The rows are grouped in 4 ways, from coarse to fine. Each group lies inside one group of the grouping before and may be the whole of it. The rows also spread widely along 17 directions, which tell nothing about the answers.
Known rows, each followed by its group in each grouping:
[-1.89  1.49  1.61  1.34 -0.03  0.70  2.01 -1.05 -1.53 -2.21  2.04 -0.97
  1.06 -0.36  1.83  2.79  0.27  1.07  1.29 -0.68  1.94 -0.76  2.34 -1.16
  1.46 -0.51] : j_973 j_372 j_322 j_612
[ 1.14 -0.94 -0.75 -2.04 -1.16 -1.11  2.24 -2.34  0.52  0.98 -0.52 -0.43
 -1.17 -1.06 -1.37  0.15  0.93  0.67 -2.46  1.36  0.82 -1.30 -1.44 -0.08
  0.51  0.25] : j_584 j_861 j_199 j_109
[-2.51 -0.12 -2.38  0.06  0.43  0.30  1.37  1.46  2.02  1.56 -2.50 -0.03
 -0.77  1.13 -1.39 -1.25  1.28 -0.82  0.79  1.18  1.08  0.92 -0.86  2.05
  0.16 -0.07] : j_973 j_372 j_963 j_20
[-1.22 -1.25 -2.05  0.28  0.37 -3.56 -0.13  2.91  0.08 -1.57  0.85  0.05
  1.19 -2.50  0.92 -0.81  0.17 -0.55  1.14  1.17 -2.03 -0.93 -1.32  3.68
 -0.95 -1.12] : j_584 j_429 j_365 j_281
[ 2.89  0.89  3.68  3.60  2.72  1.59  1.36 -0.89  0.97  0.79  1.26 -0.30
 -1.44 -0.99 -2.61  1.07 -1.16  0.48  0.33  0.77 -0.75  1.37  3.65  0.57
 -2.14 -0.58] : j_973 j_372 j_168 j_579
[ 0.99  0.62 -0.44 -1.19 -1.07  1.33  1.91 -2.51 -0.09 -0.91  1.17 -0.90
 -0.74 -0.15  0.38  0.83  0.34  0.40 -0.67 -0.62  1.73 -1.53 -0.30 -2.04
 -0.22  0.02] : j_584 j_861 j_199 j_101
[ 1.11  3.29  2.98 -0.55  1.34  2.48 -2.39  0.49 -1.64  1.03  0.56  1.50
 -4.17  0.51  0.76  3.38  1.29 -1.72 -1.93  1.22  1.46  0.19 -1.05 -1.95
  2.60 -2.50] : j_973 j_408 j_57 j_306
[ 0.89  1.64 -0.31 -1.15 -0.09  3.13  2.24  0.59  0.75  0.86  1.47  2.23
 -1.75 -0.37  0.95  0.25 -0.68 -0.11  1.74 -1.35  0.16 -1.96  0.61 -1.84
 -0.77  1.69] : j_973 j_372 j_322 j_825
[-3.25  0.84  0.43  1.21  0.37  2.41  1.13  3.54 -0.19 -2.37  0.75 -0.56
  0.58  2.39 -2.78  1.46 -0.49 -4.75 -0.05  2.99  2.09 -1.60 -2.23 -0.19
  3.86 -0.20] : j_584 j_429 j_504 j_806
[-1.55 -2.72 -1.33 -0.19 -0.43 -2.23 -3.13 -0.90 -1.25 -0.95  0.30  1.84
 -0.04  0.07  3.72 -0.62  0.80  1.90  2.46  0.78 -0.65  1.06 -0.39  1.65
 -3.30 -0.44] : j_973 j_372 j_168 j_579
[-0.50  1.88  0.84 -0.35  0.46  2.15  1.86 -0.33  0.14 -1.46  1.76 -2.14
 -1.29 -0.64 -4.25  1.65 -1.49 -3.84 -0.42 -1.51  3.33  0.15  1.52 -1.62
 -2.51  1.53] : j_973 j_372 j_322 j_825
[-1.94 -2.28 -0.74  0.41 -4.16  0.05 -3.41  0.91  0.02  0.39  0.87  0.21
  4.00  2.09 -2.15 -1.21 -1.93 -1.49 -2.12  1.52 -1.67  0.68 -1.18 -0.59
 -1.08  2.21] : j_584 j_429 j_365 j_281
[-3.13 -1.72 -0.16  0.94  0.42 -3.65 -0.82  4.51 -1.00  2.94 -0.41 -1.44
  0.09 -1.81 -1.81  1.13 -0.52  4.94 -2.10 -0.20  1.19  0.99  1.19  3.44
 -0.54  1.28] : j_584 j_429 j_365 j_281
[-0.32  0.44 -1.24 -0.52 -0.60  0.20 -0.14  0.92 -0.07 -1.81  1.70 -2.23
  0.52 -0.96 -1.58  0.61 -1.05 -0.09 -0.80 -2.05  0.04 -0.09  1.16 -1.12
 -1.85  1.27] : j_973 j_372 j_963 j_20
[ 0.99 -2.15  1.93 -0.82  0.21 -1.20  0.00 -5.48 -0.79 -0.19 -2.68 -2.76
  0.35 -1.24 -1.06 -0.60  0.74  0.05 -0.85  0.64  0.78 -0.61  1.77  0.93
 -0.69  0.71] : j_584 j_429 j_365 j_281
[-2.14  1.68  0.11 -1.59 -1.82  4.74 -2.57  3.34  1.57  2.25  1.08  2.18
 -3.64  1.22 -2.97 -0.01  0.39 -1.47 -0.18  3.97 -0.06 -1.59 -1.13  1.14
 -0.33  1.79] : j_973 j_372 j_963 j_20
[ 2.88 -1.43  1.80  1.90  1.28  0.72  1.10 -1.58 -2.90 -1.79 -0.78 -0.25
  2.66  0.99  4.03  2.58 -0.73 -2.27 -1.95 -3.45  0.06 -1.34 -2.56 -3.56
  0.51  0.60] : j_973 j_372 j_322 j_612
[ 1.02  1.24 -0.85  0.32 -2.56  1.91 -2.92 -1.69  1.86 -1.77  2.13  0.97
  0.77  0.96  0.95 -2.17 -0.17 -0.70  1.42  0.26 -3.79  0.65  0.14 -0.53
 -2.12 -0.70] : j_973 j_372 j_168 j_579
[ 0.14  1.90  2.19  1.20  0.47  1.85  3.42  0.71 -1.71 -0.67  0.06  0.58
  0.02  0.94  1.62  2.91 -0.83 -5.30 -0.91 -4.04  1.87 -2.09 -3.05 -1.13
 -1.80  2.41] : j_973 j_408 j_57 j_306
[-0.66 -1.11 -0.08  1.38 -0.89  1.61 -0.34  0.39  0.10 -2.01  2.18 -1.11
 -0.19  1.17 -0.44  1.67  0.42  2.21 -1.81  2.22 -1.52 -1.32 -0.69 -0.05
  0.48  0.02] : j_973 j_408 j_57 j_306
[ 0.54 -0.54  0.22  1.73  0.26  2.71 -2.72  1.50 -1.05  3.38 -0.45  1.91
  0.91  2.10 -1.15  2.12 -1.04 -2.72 -1.52  0.48 -1.45  2.84  2.14 -3.70
 -2.22  0.53] : j_973 j_408 j_57 j_306
[-5.16  1.24 -0.53  0.65 -1.73  0.81  0.22  4.70 -0.08  5.65  0.63  0.41
 -0.92 -1.14 -0.53  1.50 -0.22  3.91 -0.65 -0.92  5.83  1.08  1.13  2.38
 -1.56  0.97] : j_973 j_408 j_57 j_306
[-1.62  2.83  0.29 -0.21 -2.35  0.62  0.58  1.33  0.29 -3.04  2.51 -1.28
  1.17  0.65 -2.60  1.39 -0.68 -5.09 -2.20 -0.04  0.83 -0.54 -2.80 -0.74
  1.09  0.15] : j_973 j_372 j_963 j_20
[ 0.10  1.51  0.80  2.69 -1.73  4.15  1.89  0.11  1.44  0.17  1.47  0.69
  2.56 -0.45  3.34 -0.89 -0.28 -0.74  1.53  0.02  1.75 -2.39 -1.81  0.85
  1.05 -1.43] : j_973 j_372 j_322 j_612
[-1.26  1.60  2.08  2.05  1.16  0.32 -2.46  1.75 -1.15 -1.02  0.78 -1.07
 -0.34  0.39 -1.30  1.52 -0.84 -1.11  0.84 -0.74 -1.12  1.11  2.67  0.80
 -1.77  0.48] : j_584 j_429 j_504 j_806
[-1.24  0.21 -2.38 -2.59 -1.54  0.12 -1.58 -1.74  0.73 -0.10 -0.61 -2.27
 -0.69 -0.17 -2.21 -1.36  0.33 -0.61 -0.90 -0.54  2.80  0.95  0.17 -0.68
 -0.97 -0.30] : j_584 j_429 j_365 j_281
[ 1.40  1.35  2.27  2.13 -0.51 -0.22  2.65 -1.48  1.96  2.06  0.86  1.09
 -0.92 -0.25  0.73 -1.57 -0.75  4.56  1.35 -0.90  0.02  0.23  1.22  2.21
 -0.96  0.13] : j_584 j_861 j_199 j_101
[ 0.57  1.05  0.46 -1.71 -1.63 -3.91  0.35  0.67 -0.77  2.54 -1.05  0.62
  2.38 -3.99 -0.07  0.64  0.10 -2.35 -1.94 -1.09 -2.58 -0.11  0.67  1.21
 -0.41  0.91] : j_973 j_372 j_963 j_20
[ 0.09  0.13 -0.53  0.45 -0.35  2.27 -0.21  0.08  1.15 -2.27 -0.13 -1.16
  1.08 -0.59 -0.24 -2.33  0.06 -5.71  1.31  2.54  1.59 -2.19 -3.12  1.49
  1.03 -2.32] : j_584 j_861 j_199 j_109
[-2.34  1.19  0.94  0.99 -3.73  2.04 -3.01  0.18 -1.66  2.84 -0.24  2.22
  1.18  2.59  2.76  1.83  0.61 -2.52 -1.27 -0.96  0.24  0.22 -2.39 -0.19
 -3.24  1.78] : j_584 j_861 j_199 j_109
[ 0.45  1.37  2.18 -0.07 -1.81 -1.31 -3.93 -3.04 -0.74 -4.71  2.99 -1.45
  0.59 -0.93  0.39  0.05 -0.08 -0.75  0.51  0.68 -3.00  0.34  1.35  0.63
 -1.40 -0.99] : j_973 j_372 j_963 j_20
[-2.78 -1.30 -0.24  0.12 -2.98 -0.55 -1.42 -1.54 -0.62  3.22  0.72  0.58
  1.88 -0.24 -1.35  2.13  0.91  1.07 -2.54  4.21  3.37  2.70  1.18 -0.69
  0.34 -1.73] : j_973 j_372 j_322 j_612

New rows. What belongs after each?
[-2.81  0.30 -7.48 -2.46  0.93 -0.23  2.71  2.34  1.95  1.92  0.32  0.42
 -1.37 -2.81  0.44 -0.81  1.13  1.64  3.91 -1.39  3.32  1.63  3.24 -0.22
 -3.60 -1.41] : j_973 j_372 j_322 j_612
[-3.29  5.14  3.55  3.89 -3.00  2.88  1.08  0.79  1.07  2.94 -0.97 -0.42
  2.50  1.77  1.07  0.92  1.20 -1.09 -1.08 -0.69  1.02 -0.50 -0.93  2.83
  3.18 -0.52] : j_584 j_429 j_365 j_281
[ 0.64  2.22 -0.25 -1.35  1.99  0.13 -3.52  1.13 -0.79 -6.14  2.57 -2.25
 -3.01  0.39 -1.60  0.56 -0.74 -3.02  0.41 -1.43 -0.17  0.88 -0.53 -1.90
 -0.35 -1.44] : j_973 j_372 j_963 j_20
[ 0.80 -1.15 -2.39 -0.16  0.61  2.16  1.40 -0.48  0.08 -1.04  0.99  0.43
  0.11  1.16  0.32  0.90  0.15 -0.29  0.39  1.10 -0.48 -0.92  0.52 -3.22
  0.40 -0.43] : j_584 j_429 j_365 j_281
[-2.76  2.75 -1.41 -2.32 -3.33 -0.30 -1.63  1.40  0.95 -2.23  2.90  0.71
 -1.84  0.23 -1.67  0.98  1.41 -2.41 -1.11  2.30 -2.68 -0.79 -2.13  1.39
 -0.43  0.01] : j_973 j_408 j_57 j_306
[-0.68 -1.70 -3.89 -1.55  1.60 -0.62 -0.95  2.05  2.21 -0.14 -3.90 -0.64
 -1.87  2.99 -1.34 -3.02  0.95  1.51 -0.63 -0.03 -1.57  1.26 -2.61 -0.29
  3.69 -0.07] : j_973 j_372 j_322 j_825
[ 0.31  1.19 -1.46  1.37 -0.44  2.67  0.78  0.23  2.27  3.23 -4.31  1.01
  1.23  1.90  2.35 -2.57  1.51 -1.99  1.36 -0.98 -2.31 -0.44 -1.23  0.98
  0.48 -0.19] : j_584 j_861 j_199 j_101
[-0.76  1.82  0.18  0.23 -2.54  1.86 -0.85 -0.25  0.57 -0.01  1.76 -0.84
 -0.56  1.28  0.19  1.38  0.89  3.27 -2.91  0.04  0.77 -0.18 -1.43 -1.03
  2.41 -0.75] : j_973 j_372 j_168 j_579
[ 1.51 -0.04  2.20  0.81  1.14  0.18  3.12 -0.49 -0.51  2.15 -2.40  0.89
  0.51 -0.12  1.91 -0.50 -0.43 -0.17  0.36 -1.16  1.90 -1.57 -1.07 -0.11
  2.65  0.26] : j_584 j_861 j_199 j_101
[ 1.77  0.56 -0.38  0.22  0.86  1.77  2.26 -2.89  1.76 -0.24 -2.31  0.34
 -0.21  1.55  0.12 -1.40  1.71 -1.56  1.33  2.40 -2.47 -0.77  0.72 -1.28
  3.62 -1.76] : j_584 j_861 j_199 j_109
[-0.79  1.90 -2.31 -0.30  0.58  1.06  1.44  2.05  0.47 -0.19 -0.63  0.25
 -1.87  2.32  1.97  0.14  0.63  1.49  0.74 -3.55 -0.11 -0.38 -1.36 -1.37
  0.45  0.73] : j_584 j_861 j_199 j_101
[-1.39  1.38 -1.11  1.63  1.17  6.21 -1.62  0.93  0.61 -1.60 -1.05 -2.79
 -0.44  1.75 -0.47  0.77  1.63 -3.46  0.82  1.70  1.15 -1.52  0.04 -0.47
  1.18 -1.87] : j_584 j_429 j_504 j_806
[-1.71 -1.52  0.19  1.97 -0.52  1.74 -5.38 -1.37 -1.29 -2.38  2.00 -1.61
 -0.11  2.45  0.27  0.41 -0.73  1.06  0.74  0.37  1.62  2.16  1.08 -0.58
 -4.04 -0.53] : j_584 j_429 j_365 j_281
[-0.36  2.04  3.73 -0.30 -1.93  0.61 -0.10 -1.32 -0.14  2.43 -0.65  0.81
  0.86 -1.23  0.60 -0.13  0.69  0.29 -0.93  2.59  1.36 -0.96  0.49  0.55
  5.83 -1.82] : j_973 j_408 j_57 j_306
[ 1.42  2.64  0.64  0.09  0.05 -0.50  1.57  1.57 -0.27  2.85  0.91  1.29
 -0.20 -2.81  2.11  1.16 -0.62  1.81  0.12 -3.76 -0.13 -0.07  1.70 -0.13
 -1.56  0.59] : j_973 j_372 j_963 j_20
[-4.54  1.20 -0.56 -0.93 -0.88 -1.05  0.84  1.73 -2.35 -0.18  0.51 -1.11
  0.66 -0.82 -0.77  3.02  0.27 -3.96 -0.71 -1.05  5.16 -0.06 -0.74  0.24
 -1.18  0.56] : j_584 j_429 j_365 j_281
[ 0.27 -1.31 -1.16  1.27  0.48  0.31 -1.15 -1.45  0.17  0.22 -0.19  0.51
  0.50 -0.75  3.30 -0.97  0.80  0.46  1.82  0.92  1.50  1.02 -0.15  0.84
 -1.58 -3.19] : j_973 j_408 j_57 j_306
[ 0.31  0.85 -1.49  1.94  0.19 -0.47  1.54  0.96  1.71  4.26 -0.36  0.67
 -1.31 -0.75 -0.17  2.08  2.20  2.98 -2.87  1.37 -0.89  2.14  0.09  1.62
 -0.83 -2.55] : j_973 j_408 j_57 j_306
[-1.98 -3.42  0.21  1.08  0.87 -0.49 -0.31  2.09 -1.63 -1.39 -1.16 -1.14
  2.58 -0.98  0.03  0.55  0.13 -1.79  0.71  2.94 -2.28 -3.11  0.33  2.36
  0.61  1.48] : j_584 j_429 j_365 j_281
[-0.55 -0.12  2.20 -1.89 -0.86 -0.19 -0.90 -1.36 -0.72 -1.30 -0.60 -3.76
 -2.54 -0.88 -2.94  0.61  0.56  1.12 -2.91  0.28  1.01 -2.65 -0.84  1.92
  0.12  2.39] : j_584 j_861 j_199 j_101
[ 2.67 -1.40  2.89 -1.07  3.02 -3.16 -3.77  0.50 -2.45 -2.45  0.77  1.21
 -3.28  0.97 -1.10 -0.22 -2.65 -1.18 -0.72 -0.81  0.69  1.70 -2.14 -1.49
 -0.05  0.02] : j_584 j_429 j_365 j_281
[ 1.68 -0.02  1.64  1.29 -0.08 -1.40  1.97 -1.87 -0.17  0.76  0.45  2.21
  1.01  0.14  1.66  0.83 -0.47  1.29  0.13 -0.77 -2.13  0.76  1.02 -0.96
 -0.24  0.47] : j_973 j_372 j_322 j_612
[-0.18 -1.27  0.22  0.58 -0.23  2.90 -1.44  1.41 -0.71  0.67  1.97  0.56
 -0.71  0.83 -0.90  2.27 -0.41  1.52 -1.79  2.60  0.65 -0.39  0.22 -2.16
  0.71  0.15] : j_973 j_372 j_322 j_825
[-1.07 -1.14  0.89  0.97 -1.13 -0.77 -1.11  1.76 -0.55  0.29  2.50  3.86
  0.31  0.73  1.41 -0.27 -2.13  0.23  1.99 -0.09 -0.71  0.53 -0.74  0.86
 -3.73  2.18] : j_973 j_372 j_322 j_612
[ 0.64 -2.32 -3.00 -3.10  0.56  1.93 -0.35 -0.61 -0.04 -0.15 -1.65 -0.41
 -1.80  2.06 -2.74 -0.27 -0.24 -2.72 -1.57  0.09  1.04 -0.53 -1.45 -3.55
 -1.03  2.11] : j_584 j_429 j_365 j_281
[ 0.70  0.98 -0.49  1.14  0.87  2.48  2.85 -1.31  0.68 -3.33  1.05  1.47
  0.33  2.20  3.66 -1.08 -0.24 -0.78  4.14 -0.80  0.25 -1.91 -0.99 -1.62
  1.84 -1.19] : j_584 j_429 j_504 j_806
[ 0.06 -1.72 -1.16  0.28 -0.50  0.68 -1.45  0.80  1.90 -0.13 -1.31 -1.31
  0.88 -0.75 -2.45 -1.70  0.59 -1.91 -1.30  3.27 -2.43 -0.75 -1.38  2.36
  0.18 -0.40] : j_973 j_372 j_322 j_612
[ 0.13  3.32  3.11  1.01 -2.03  1.16  2.96 -2.48  0.59  1.16  0.32  1.14
  1.94 -0.81 -2.14  1.84 -0.09 -7.29 -0.50  0.47 -1.35 -0.18  1.12  0.18
 -1.92  1.33] : j_973 j_372 j_322 j_825
[ 2.11 -0.46 -0.17 -0.41 -0.26 -1.32 -0.09 -2.59 -0.37 -0.20 -1.51 -0.29
 -2.06  2.54  1.60  0.97  1.62  2.34 -3.88 -1.35 -0.89  0.29 -4.17 -1.20
  1.12 -0.42] : j_584 j_861 j_199 j_109
[ 2.27 -1.53 -1.89 -1.74  0.20  1.79 -3.23 -0.39  1.37  0.99 -2.18 -1.52
 -0.92  0.38 -1.45 -4.11 -1.11  1.13  0.15 -1.14 -0.84  0.23  0.87 -1.61
 -0.35  0.75] : j_584 j_861 j_199 j_109
[-2.39  2.50  4.88  0.09 -1.17  2.17  1.34 -3.75 -0.88 -0.99  0.18 -3.50
 -1.74  0.17 -4.86  2.78  0.47 -3.96 -2.03  1.00  4.52 -1.36  0.88  1.50
 -1.18  2.08] : j_584 j_429 j_365 j_281
[ 0.03  0.29 -1.64  0.56 -1.23  1.53 -4.09  1.00  0.73  0.34  0.49 -1.76
  1.39 -1.85  0.68 -0.82  0.79 -0.29 -0.97  1.56  0.47  0.64 -0.39  0.91
 -0.13 -3.34] : j_973 j_372 j_963 j_20
[ 0.45  0.81 -1.44 -2.88 -3.11  3.24 -0.90 -1.08  0.37  0.70  1.37 -2.19
  2.70 -4.81  0.48 -1.35 -0.11  1.31  0.83 -0.04  0.06 -3.33  4.47 -1.75
  1.18  0.16] : j_973 j_372 j_168 j_579
[ 1.38 -1.23  0.41  0.10  0.09  1.67 -1.06 -1.50 -0.58  1.36 -1.29 -0.23
  0.20  0.23  2.76 -1.25 -0.31  2.04 -0.23 -1.19  3.21 -0.77 -1.34 -0.94
  1.07 -0.81] : j_584 j_429 j_365 j_281
[ 0.10  0.69  0.81  2.15  3.24  2.16 -0.18  1.81 -1.18  0.51 -1.15  0.89
  0.24 -0.04  2.88  0.74 -0.05 -1.77  3.19 -0.75  1.24  0.33  1.79 -0.83
  0.57 -1.58] : j_973 j_372 j_963 j_20
[-3.52  0.84 -5.08  0.16 -1.51  0.61  0.21  0.76  1.60  1.98 -0.67 -1.32
  1.26 -0.16  1.11  0.09  2.51  2.56  0.20  0.00  2.22  2.29  1.23  0.02
  0.28 -2.94] : j_973 j_372 j_168 j_579
[-2.13 -0.70 -2.11 -3.80 -2.21 -1.67  2.91 -2.41  1.16 -1.20 -1.75 -0.79
  1.52 -0.63 -1.46 -3.14 -0.01 -1.05  2.21  0.08  0.51 -2.10  0.91  0.42
  1.77  2.31] : j_584 j_429 j_504 j_806
[-0.05 -0.09  3.12 -0.48  0.44 -0.20 -0.40 -0.55 -2.67 -2.65 -0.83  0.48
  1.40  1.14  0.21  0.65 -1.10 -5.52  1.09  0.22 -1.26 -1.89 -0.22 -1.80
  1.99  1.87] : j_584 j_861 j_199 j_101
[-3.02 -0.94 -2.95 -1.62  0.29  2.04 -2.04  0.11 -1.10 -1.28 -3.10 -2.12
 -0.73  1.99  1.07  0.01  2.12 -1.48  1.40 -0.59 -0.32 -1.34  0.40 -0.75
 -0.46  1.44] : j_584 j_861 j_199 j_109
[ 0.96 -1.54  3.59 -2.42  0.57 -2.44  0.44 -2.71 -0.30  0.56 -0.22  1.92
 -4.19 -0.79 -0.34 -0.88 -0.01  5.25  0.36  2.18  0.58 -1.27  0.17  1.79
  2.03  1.56] : j_973 j_372 j_322 j_612
[-1.26  1.87  3.42 -1.76 -3.25  0.55 -2.13 -1.92 -1.11  0.79  0.86  0.39
 -1.16  0.42  0.10  0.26 -0.47  0.69 -1.57 -0.58  2.73 -0.47 -0.87 -0.18
  0.98  1.33] : j_973 j_408 j_57 j_306
[ 3.24 -1.71  3.65  1.69  1.93  0.20  1.22 -3.13  0.75  0.23 -1.90 -1.26
 -0.85 -1.70 -0.46 -1.84 -0.91 -0.61  0.11 -0.47  1.02 -1.08 -0.86  3.14
 -2.25  0.78] : j_973 j_372 j_322 j_825
[-1.00  0.42  0.12  1.81 -0.68  1.50 -1.09  0.16  1.54 -2.32  0.30 -1.44
  2.75  1.37 -0.95 -3.15 -1.41 -1.40  2.35  0.61 -1.04  0.14  1.18  0.29
  1.85 -0.76] : j_584 j_429 j_365 j_281
